The rows come from 4 hidden closed curves, with some noise, and rows from the same curve form a group. Each curve winds through 8 dimensions. The rows are also pushed far along 5 directions, which tell nothing about the answers.
In the rows, 128 means zero.
Known rows, each followed by its group:
[140 157 136 122 141 102 133  76 111 117 118 163 132 119 106 170 108 145
 183 114] | K
[165 146 119 143 122 116  72  63 134 152 102 116 201 150  66 172 186 145
 214  83] | Z
[ 98 120 123 161 164  68 174 154 121 146 134 175 142  68 145 163 120 178
 153 157] | K
[114 144 163 115 120  83 133  98 104 123 157 142 149 123 115 122  94 125
 158 131] | B
[ 89  94 132 153 161  72 187 193 131 178 106 162 150  84 163 118 117 210
  67 180] | N
[191  60  97 173 108 138  69 157 171 144 121  93 117 128  97 143 144 118
  48  68] | Z
[127  91 130 117 141 120 147 136 124 117 129 112 121 131 131 141 130 111
 133 113] | B
[154 182 141 116 106 154 103 111 127 101 150 114  93 142  70  80  99  94
 103 107] | Z
[135 111 122 128 160 125 113 147 118 125 102 128 134  89 120 135 147 147
 153 146] | N
[138 103 126 147 157 127 150 137 132 126 103 122 144 129 129 127 138 133
 117  94] | Z
[149  58  92 166 152  82 148 165 157 154  93 122 111  82 149 149 150 193
 100 130] | N
[101 132 133 101 154 152 120 127 127 111 141 138 124 121 129 148 148 108
 153 154] | B
[134 104  90 144 206 118 142 137 108  74  76 122  61  62 179 174 103 120
 174 108] | N
[ 91 149 152 122 165 123 149 140 105 134 126 144 173 139 157 126 113 124
 135 142] | Z
[190  72 162 134  82  30 131 149 132 174 169 133 142 113  58 134 130 185
  94 131] | B
[149 138 139 133 100 117 167 128 131 120 149 139  93 141 125 115 121 135
 116 129] | N
[ 62 252 147  79 161 179 147 102 105 119 140 148 171 142 102  83 144 131
 220 173] | N
[160 134 115 144 164 117 106 118 136  93 141 129  99  92 113 158 113 116
 162  96] | Z
[ 45 193 124  84 119 215 163 146 110 122 109 126 173 142 170  71 152  96
 150 164] | K
[129 145 144 139 125 140 117 123 129 129 119 166 148 121 103 114 138 140
 103 146] | Z
[169 102 136 119  81 144 102 140 145 123 129  97  94 154 126  77 143 120
  66 135] | N
[158 122  87 150 159 134 110 106 129 100  81 133  89  82 118 169 115 132
 155  86] | Z
[103  85 127 129 139 108 169 148 114 114 134 131 121  90 161 124  85 116
 114 109] | K
[116 161 124 130 158 116 103 130 112 117 126 144 127 104 140 171 123 122
 165 151] | B
[118 145 134  69 122 160 125 120 132  90 161  99  65 142 120  94 106  83
 110 137] | B
[108 177 112 109 120 172 109  99 139 105 151 111 129 147 127 127 135  84
 170 110] | K
[133  92 117 119 116 115  99 121 141 144 121 127 124 105 124 130 120 154
 101 137] | Z
[154  93 137 141 118  77 119 170 119 148 164 122 134 116 132 163 113 132
 115 133] | B
[126 126 125 121 160 124 156 117 124  89 122 118  85 109 135 109 128 123
 157 126] | N
[106 151 102 126 167 145 112 107 145 131 103 104 154 122 127 117 159 145
 177 124] | N
[106 160 145 125 122 159 120  92 128  71 137 136  82 125 126  74 102  82
 109 132] | B
[123 194 155 105 144 106 172  91 118 126 169 139 154 135  59 101 117 148
 201 105] | Z
[152 108 112 126 129 114  95 113 109  91 127 131  91  88 151 185  77  93
 146  96] | K
[159 147 125 145 128 130  76 141 121 131 128 114 130 124  88 139 132 108
 125 114] | N
[137 153 120 129 135 155 122 136 130 140 111 124 156 116  76 111 168 142
 159 122] | B
[116 161 125 166  90 119 147 121 164 217 108 156 240 157  80  98 214 224
 132 150] | B
[169  92 153 141 113  96 128 109 111 104 118 126 115 128  99 136 148 116
 139 103] | B
[119 149 135 125 136 156 152 132 154 131 158 115 150 171 112  97 149 116
 120 110] | Z
[111 125 158 141 154  62 223 199  91 150 145 186 136  82 141 153 122 178
 138 180] | K
[111 134 132 127 133 147 164 190 125 158 119 157 134 110 126 104 143 166
  83 181] | N
[122 123 114 102 110 150 117 111 151 131 150 119 120 145 132 128  97 117
  99 107] | K
[155 154 151 156 127  30 188 118 106 127 179 146 130  99  71 155  89 149
 192  82] | K
[130 164 179 125 128 123 150  95  94  85 163 164 135 113  67 106 132 102
 201 131] | B
[162  93 125 155 172 101 118 114 111  66 120 111  74  91 121 170 115  83
 176  81] | N
[126 136 116  99 146 188 109 154 114 124  96 106 134 148 158 139 130  91
 119 124] | K
[140 180 118 126 132 164  70  67 134  97  97 109 126 137  94 102 168 113
 175 120] | N
[104 115 119 126 126 146 132 158 176 179 143 145 179 126 121 100 171 184
  82 169] | Z
[135 125 152 125 141  98 148 108 115 101 128 121 111 133 138 112 130 127
 153 130] | N
[167 174 136 122 100 147  88  84 151 138 141 102 140 197  58 115 157 116
 128  94] | K
[159 100 176 133 110  92 162 143 129 141 155 153 149 151  99 117 169 154
 109 153] | Z
[ 63 168 156  97 191 119 235 138  81 114 107 200 132  92 150 148 140 166
 201 193] | B
[142 173 187 124 126 114 158  91 107  97 189 170 144 156  66 138 149  98
 204 126] | Z
[ 97 168 145 116 136 173 123 112 115 116 126 158 144 125 100 100 115 111
 126 136] | Z
[140 172 153 116 102 142 146  94 125 102 191 165 111 114  30 109 128 115
 183 118] | N
[219  60 129 149 105  65  77 128 140 129 168 111  96 107  69 187 105 122
 113  74] | K
[156  30 103 141 140 112  72 150 132 136  75  98 124 100 162 178 141 127
  84 115] | B
[ 99 149 142 116 127 156 167 110 113  73 150 130 105 130 135 106 131  74
 172 120] | K
[ 94 142 153 115 128 124 122 140 102 136 128 146 163 131 165 133 113 120
 121 164] | K
[148 123 117 114 103 141 150 139 133 126 130 132 108 123 120 139 129 129
 120 116] | K
[117 175 155 112 124 107 144 147 116  98 207 128  73 123 123 100  58  87
 112 140] | B

New rows, each followed by its group:
[151 132 112 159  84  98 122 130 166 176 148 100 160 145  85 108 141 158
  96  89] | K
[133 137 168 143  85 108 167 147 145 167 184 136 173 171  69  77 163 146
 103 131] | B
[164 108 116 151  98 107 148 141 145 147 119 130 104 131 138 140 141 159
  98 122] | N
[ 83 167 118  96  90 170 126 114 164 122 153 100  96 169 163  58 103 107
  61 145] | B
[115 121 103 115 146 142 152 168 129 136 123 139 108  92 147 141 108 143
 112 138] | K
[118 104 114 121 140 153 120 127 148 107  93  92 105 134 163  84 151 123
 100 135] | N
[158  50 135 165 146  31 182 179 113 156 105 169 118  62 151 166 116 210
 104 154] | N
[150  86  78 156 100 132  81 119 137 115  80 104 112 106 185 178 119 102
 112  78] | K
[ 75 130 137 107 139 164 136 163 135  97 132 102  74 129 184  33  67  90
  14 162] | N
[153 117 139 131  98  74 153 143 163 180 193 128 148 152  64 143 166 172
 123 129] | B
[118  96 134 122 156 144 123 131 120 123 105 116 137 140 139 123 116 112
 101 110] | K
[184 121 144 165  89  46 137  83 119 122 150 129 124 136  99 161 119 136
 177  79] | B
[141 125 142 129 109  80 149 140 123 136 140 121 103 125 125 108  91 144
  89 131] | B
[132 105  94 125 121 153  89 123 157 142 102 112 135 115 141 120 160 156
 125 137] | N
[ 89 147 147  80  93 222 112 130 135 112 136 117 142 185 150  70 167  75
  94 165] | K
[173  17 106 164 137  38 112 168 144 169 116 108 124  94 165 201 113 173
  86 108] | Z
[116 120 139 106 165 107 148 153 112 133 123 141 129  93 107 137 126 149
 131 152] | B
[166  49  75 153  80 119  80 137 190 180 116  91 142 128 128 144 136 161
  42  78] | K
[ 99 198 166  98 146 165 152  89  99  81 146 172 130 120  68 104 154 105
 218 158] | N
[120 125 104 122 172 171 103 152 118 113  72 113 124  97 132 132 142 118
 127 130] | B
[ 89 107 123 137 183 146 149 162  95  91  99 136 120  92 191 156 131  89
 162 142] | K
[124 174 131 134 158 152 114 117 128 143 115 118 174 150  74 112 172 134
 166 124] | K
[131 159 100 116 111 149 138 132 140 131 135 122 115 137 135 145 126 126
 134 111] | K
[122 152 142 113 128 102 156  92 116 130 144 117 158 146  98 128 123 129
 193  93] | B
[ 99 153 145 125 146 165 162 142 120 128 102 145 157 132 105  85 170 137
 131 149] | B
[110 155  92 139 114 159 103  80 159 163  87 134 193 154 129 155 212 165
 188 134] | B
[156 139 123 127 107 158 110 108 116  99 114 143 101 123 128 153 142 106
 162 128] | N
[150  88 112 158 108 137  88 114 141  82 110  84  77 120 147 102 105  67
  73  73] | K
[121 132 143 134 163 123 118 160 106 130 102 154 156 106 160 138 127 145
 114 167] | Z
[174 103 124 145 101 129 136 160 151 146 133 112 114 149  99 124 172 141
  95 121] | N
[105 173 141  87 102 187 150 115 128  84 137 124  74 160 147  65  95  80
  81 140] | K
[174  95 144 135  65  97 126 120 134 147 140 121 139 153  92 122 137 134
  90  98] | K
[105 128 138 133 177 104 123 143  97 118  88 136 137  87 157 120 106 140
 127 156] | N
[122 147 142 124 230 119 181 133  67  95  87 178 128  80 121 198 132 137
 243 134] | K
[123  81 137 118 167 122 152 164 112 138 135 139 137 113 131 158 120 131
 128 130] | K
[ 79 148 130 104 131 149 134 110 126 126 141 163 129 136 163 154 126 126
 151 173] | Z
[ 49 157 119 113 204 194 168 156 118 119  86 137 165 140 208 118 125 114
 133 146] | Z
[147 163 127  94  90 177 102  74 136  70 140  80  64 186 126  98 132  53
 139 100] | B
[157  88 112 167 119  79  75 122 137 150  97 131 143  97 141 159 124 164
 103 125] | N
[129 125 125 150  88 142 120 117 138 116 123 114 120 140 150  89 118 111
  96 116] | B
[102 174  96 101 182 209  80 121 122  88 107  89 117 129 156 122 100  65
 154  99] | Z
[118 108 115 120 140 151 151 134 129  96 132 127  97 100 131 119 117 105
 133 111] | K
[150 126 128 114 127 123 103 101 117 129  91 118 153 117  81 133 157 149
 165 114] | B
[131 157 146 115  79  96 154 147 139 174 180 137 149 143  93 100 104 165
  87 136] | K
[ 73 197 184  91 142 113 217 144  82 129 165 160 149 149 126  82 102 131
 160 172] | B
[154  36 105 158 100 137  90 191 141 160  87 128 124 100 170 144 127 143
  17 137] | N
[ 94 141 124  87 114 170 130 113 147 140 151 133 134 156 143 114 104 120
  99 132] | K
[156  99 114 153 119  61 152 117 136 154 126 183 129  87 121 209 140 191
 161 133] | K
[ 87 171 131 132 173 125 181  94 101 101 118 176 120 109 146 166  96 124
 198 122] | Z
[ 99 150  98 125 128 163 138 122 151 120 125 125 108 128 158 116 132 126
 134 134] | B
[ 87 144 107 101 173 192 145 121 130  87  86 105 100 122 171  80 139 109
 142 141] | N
[166 156 143 113  86 158 112 131 145 136 153 111 117 186  81 102 165 108
  96 130] | K
[127 155 120 143 149 123 129 116 126 120  96 131 120 129 157 124 113 138
 112 123] | Z
[132 119 118 158 113 142 123 129 125 113 106 125 118 120 154 105 121 118
 108 116] | B
[115  73 145 132 107  91 124 150 117 110 154 142  89  94 193 117  62 114
  58 158] | B
[113 133 157  90 138  82 150 121 121 121 171 135 107 117  98 123  93 134
 124 146] | B
[131 113 171 127 112 111 134 128 120 108 160 111 120 162 119  91 113  89
  95 123] | N
[ 92 159 115  89 149 179 160 153 123 123 132 138 119 110 134 109 117 128
 136 146] | K
[138 103 150 103 145 141 136 142 118 112 160 118 115 139 102 128 115  93
 129 108] | K
[159 162 154 137  93 109 125 125 107  92 154 102  94 141 103  91  99  73
 114  98] | K
